There are 10 hidden switches. A switch that is on adds its own fixed numbers to the row, and there is some noise. The rows also spread widely along 11 directions, which tell nothing about the answers.
In the rows, zero is written as 128.
Some rows, each with its switches (1 for on, 0 for off) after it:
[120 151  98 142 120 168 141 130 136 149 135 167 124 138 124 122 126 152
 112 149 155 131 176 164 163] -> 1 1 1 0 0 1 0 0 0 0
[106  68 106 144 167 100 121 164 131 125  90 123 100 111 161 138 112 116
 131  94  72 165 139 161 145] -> 1 1 1 1 0 0 1 0 0 0
[129 153 106 173 197 136 166  97  19 159  77 111 118 111 109 154 138 153
 163 147  91 183  98 156 115] -> 1 1 0 0 1 0 0 1 0 0
[139 113 202 114 141  98 112 148  99 141 114 114  96  92  58 101 123 156
 117 110 136 164  84 149 125] -> 1 1 0 1 1 0 0 0 0 0
[133 144 120 139 117 132 148 137 148 107 114 138  84 115 133 150  90 159
 167 150 109 120 108 131 128] -> 0 1 0 0 0 1 0 1 0 1
[131 137 182 132  72 126 114 115 175  75 164 175 108 119  80  82 118 196
 151 165 157 108  65  96  81] -> 1 1 0 1 0 1 1 0 0 1
[113 106 149  67 135 133 160 112 178 167 117  92 107  71 109 165 147 112
  57  64 125 121 219 149 141] -> 1 0 0 0 0 0 0 0 1 1
[130 139 188  61 116 127 103 210 113 115 104  86  77 109  46 109  92 139
 122 115 180 149 126 173 194] -> 1 0 0 0 1 0 0 0 0 1
[119 183 117  94 134 150 133 169  77 119 113  79 153 195 160 126 143 125
 192 175 113 115 100 158 169] -> 0 0 0 1 1 0 1 0 1 1
[112 119 152  71 136 142 184 109 139 123 121  62 121 141 126 193 170 112
 137 112  99  72 124 146 115] -> 1 0 1 1 0 0 0 0 0 1
[128 151 143  94 111 151 120 179 130 122 121 129  95 135 105 112 109 143
 134 124 152 137 144 152 168] -> 1 1 0 0 0 0 0 0 0 0
[106 153 195  53  67 112 152  96 133 105 111  91 105  78  83 125 116 165
 157 126 130 125 139  50  67] -> 1 1 0 1 1 0 0 1 0 1
[138 119 128 128 151 131 120 157 118 148  98 111 125 121 131 143 146 113
 124 128 117 139 124 177 177] -> 0 0 1 1 1 0 1 0 0 0
[ 97 114 165 104 149 110 119 168  68 112 125  94 105 144  74 101 111 153
 131 118 141 169 106 171 142] -> 1 1 0 0 0 0 0 0 0 1
[159 170 110 155 118 142 183 110 121 189  68  93 147 127 161 215 136 107
 136 178 101  93 150 154 175] -> 0 1 1 0 1 1 0 0 1 0
[101  97 139 140 118 108 115 102 160  70 103 123 155  95 103 131 149 114
  86 101 129 168 113 108  95] -> 0 1 0 0 1 1 1 1 1 1
[144 115 170 130 145  91 139  82  92 165  58  90 136  64 130 156 192 112
 125 114  81 173 136 130 118] -> 1 1 1 0 0 0 1 0 1 1
[140 168  78 191 147 162 112 139  87  85 115 175 131 146 129  91 136 158
 181 172 131 174  75 151 130] -> 0 1 0 1 1 1 1 0 0 0
[129 132 123 174 130 131 113 141 120 123 115 149 120 135 134 126 125 143
 134 145 122 150 107 151 145] -> 0 1 1 0 0 0 0 0 1 1
[113 177  91 119 136 165 172 121 104 130 141 143 105 146 146 145  95 184
 178 178 109  95 120 120 111] -> 0 0 0 0 1 0 1 1 0 0
[108  84 110  77 175 147 116 133 173  55 144 151  75 109 125 101 158 138
 117  33 100 157 143 137  87] -> 1 0 0 0 0 1 0 0 0 0
[115 156 108 148 164 153 136  96  73  91 137 152 130 145  83 106 127 181
 156 145 134 152  84 129  91] -> 1 0 0 0 1 1 0 1 1 0
[147 145 157 122 128 115 134 140  83 123  64  79 119 111 134 149 159 115
 184 154  93 150  86 138 139] -> 0 1 1 1 1 0 1 0 0 1
[129 161 157 104 161 139 145 162  77 142 148 132  52 119  61 100  67 209
 160 139 144 126 107 174 117] -> 1 1 0 1 1 0 0 0 1 0
[141 126 164 161 142 118 134 107 121 143 135 172  65  66  63 109  98 203
 126 124 131 150  92 126  84] -> 1 1 0 1 1 0 0 0 0 0

New rows, each followed by its switches (1 for on, 0 for off):
[114 101 127 165 113 119 129  90 167  81 133 159 132 120 111 144 126 151
 101 119 124 125  99  97  70] -> 0 1 1 0 1 1 0 0 1 0
[120 122 160 125 109 120 128 125 151 136 126 136 120 103 113 115 136 148
 120 131 130 137 129 131 128] -> 1 1 0 1 0 0 1 0 0 1
[120 129 140 129 143 133 125 131 110 103 110 135 104 114 109 125 124 155
 148 133 124 152 109 146 121] -> 1 1 1 0 0 0 1 1 1 1
[134 147 135 150 128 138 152 127 124 119 117 119 128 140 139 148 144 137
 158 165 106 112  79 145 125] -> 0 1 0 1 0 0 1 0 0 1
[186 134 104 195 151 142 103 141 159 157  81 170 117  96 176 133 175 101
 135 118  84 171 108 176 182] -> 0 1 0 1 0 1 0 0 0 0
[106 109 120 149  90 102 108 160 134  84  75  92 169 152 158 142 131  90
 149 154 113 148 108 123 164] -> 0 1 1 1 1 1 1 0 0 1
[ 87  95 102 106 173 136 148 150 148  87 133 115  63  93 105 146  87 146
  93  56 113 154 163 156  96] -> 0 1 0 0 1 0 0 0 1 1
[ 81  99  89  97 130 133  82 152 160  66 115 134 134  88 122  71 152 106
  90  59 146 214 205 133 142] -> 0 0 0 1 1 1 1 0 0 1
[123  97 162 130 114 108 127 142 149 115 103 107 112  99 103 144 127 123
 113 126 126 133 112 149 134] -> 0 1 1 1 0 0 1 0 0 1
[135  97 135 135 158 104 123 136 132 108  85 118  89  97 160 151 147 125
 147 102  65 154 103 140 114] -> 0 1 1 0 0 0 1 0 1 1
[ 96 141 132  59 137 140 145 140  95  96 112  75 129 145 123 132 152 127
 153 118 120 138 136 128 125] -> 1 0 0 0 1 0 1 0 0 1
[153 141 122 139 107 141 153 115 173  87  87 141  78  69 129 172 114 141
 148 121 102 125 111  80  88] -> 0 1 0 0 1 0 1 0 0 0
[ 67  60 130  86 131 126 163  72 164  87 137 106 140  87  65 147 147 124
  47  73 155 125 195 119  77] -> 1 0 1 0 0 1 1 0 0 0
[ 98 115 132 149  98 111 163  98 127 124  93 101 138 109  99 178  86 134
 108 145 125 119 146  94 105] -> 0 1 1 0 0 0 0 1 1 0
[141 119 158 121 175 107 145 112 111 172  91 117  94  67 110 151 137 147
 111 103  90 156 125 149 113] -> 1 1 0 0 1 0 1 1 1 0
[109 114  97 104 179 117 141 156  90 127 106 104  79 118 151 139 105 144
 154  94  70 156 140 146 124] -> 0 0 0 0 1 0 0 0 0 0
[137 165 133 145  80 122 140 116 121 148  89 122 152 130 148 148 117 141
 156 180 114 128 119  95 147] -> 0 1 0 0 1 1 0 1 0 0
[120 111 107 136 142 125 179  76 145 155  77 104 117  70 153 196 155 109
 110 105  80 139 184 138 116] -> 0 1 1 0 0 1 0 1 0 1
[133 129 146  91  87 141 107 179 223  79 102 128  97  96 148 141 123 102
 124  98 120 127 129 117 154] -> 0 1 0 1 1 0 1 1 0 1
[ 96  79 148 121 115 128 164  67 173  87 112 121 141  89  92 176 156 118
  71  94 129 119 136  94  68] -> 1 1 1 0 0 0 1 1 0 0
[139 133  93 168 122 151 149 131 144  80  66 123 130 112 117 176 133  99
 146 145 129 137 112 135 144] -> 1 1 1 1 1 1 1 0 0 0
[159 194 103 208 109 157 156  60 124 128 111 178 145 130 155 145 146 177
 199 202  94 117  74  93  91] -> 1 1 0 1 0 1 0 1 1 1
[101 118 140 173 139 107 106 132  97 156 145 157 141 151 117  91 115 172
 112 143 131 165 111 157 140] -> 1 1 0 0 0 0 0 0 1 1
[113 147 152 121 135 127 146 109  90 130 122 112 128 120 103 124 131 161
 139 156 126 140 112 141 108] -> 0 1 0 0 0 0 1 1 1 1
[151 129 164 121  98 122 113 131 161  84  70  99 145 106 143 157 188  83
 124 116 110 148  80 104 132] -> 0 1 0 0 1 0 1 0 0 1
[ 90 133 161  84 109 133 156 137 117 128 126  81 158 159  93 153 120 130
 102 151 156 105 123 136 141] -> 1 1 0 0 1 0 1 1 0 0
[149 124 177 148 125 127 132  90 145 184 121 162 101  63  84 134 159 156
  85 124 143 144 138 152 128] -> 1 1 1 0 0 0 0 0 0 1
[100 135  99 145 109 150  94 115 143 107 144 175 164 165 195  95 190 128
 131 123 113 163 142 116 125] -> 0 1 1 0 0 0 0 0 0 1
[105 108 101 140 164 152 132 156 104  36 119 124 110 150  80 129 110 136
 140 120 141 147  76 147 113] -> 1 0 0 0 0 0 1 0 0 0
[ 77  83  58 166 160 122  84 119 170  82 151 205 142 148 226  88 145 150
 139  86  51 180 133  96  89] -> 1 0 0 0 0 0 1 1 1 1
[134 136 143  96 108 112 196  75 153 185  60  53 154  93 194 227 175  78
 131 113  41  96 161  84 111] -> 0 1 0 1 1 0 0 1 0 0
[ 95 120 163  69 130 125  86 159 121 160 156 144 126 140 113  77 131 161
  99 108 154 148 160 157 167] -> 1 0 1 0 1 0 0 1 0 0
[127 125 141 165 101 152  72 140 168 133 135 173 179 139  97 100 158 115
  55 124 186 148 132 154 185] -> 1 0 1 1 1 0 0 0 1 0
[124 150 165  53  54 158 115 159 238  84 149 126 124 125 113 118 137 119
  91 101 174  91 162 125 146] -> 0 1 0 1 1 1 0 0 1 1
[104 133 117 123 101 129 125 157 136 103 109 124 125 128 102 124  96 141
 125 140 156 145 146 127 164] -> 1 0 0 0 1 1 0 0 0 1
[118 139  95 159 192 105 156  96  48 223  98 127 113  83 153 132 120 177
 147 145  71 177 175 154 133] -> 1 0 0 0 1 0 1 0 1 1
[136 128 124 141 176 152 131 127  90  61  73 124  72  63  43 128 119 135
 143  87 139 195 118 148  97] -> 1 1 1 1 0 0 0 1 1 0
[154 141 113 150 111 144 149 107 175 152  98 154 112  73 142 168 131 135
 114 134 112 120 147 108 136] -> 0 0 0 0 1 0 1 0 0 0
[100  94  88 139 162 115 118 188 119 106  95 127  78 104 130 129  72 133
 116  82 105 188 155 154 149] -> 0 1 0 0 1 0 0 0 0 0
[ 97 103 119  92 146 138 130 119 153 107 130 113 129 116 137 131 170 111
  93  72 113 150 166 137 119] -> 0 0 0 0 0 0 0 0 0 1
[ 89 122 127 104 136 131 118 194  99 107 134 112 113 169 105 111  71 157
 152 157 146 115 103 173 165] -> 0 0 1 1 1 0 1 1 0 0
[102  86  74 181 146 129 129 131 141 109  85 142 126 101 149 147 122 106
 109  86  97 182 172 131 137] -> 1 1 1 1 0 0 0 0 0 0
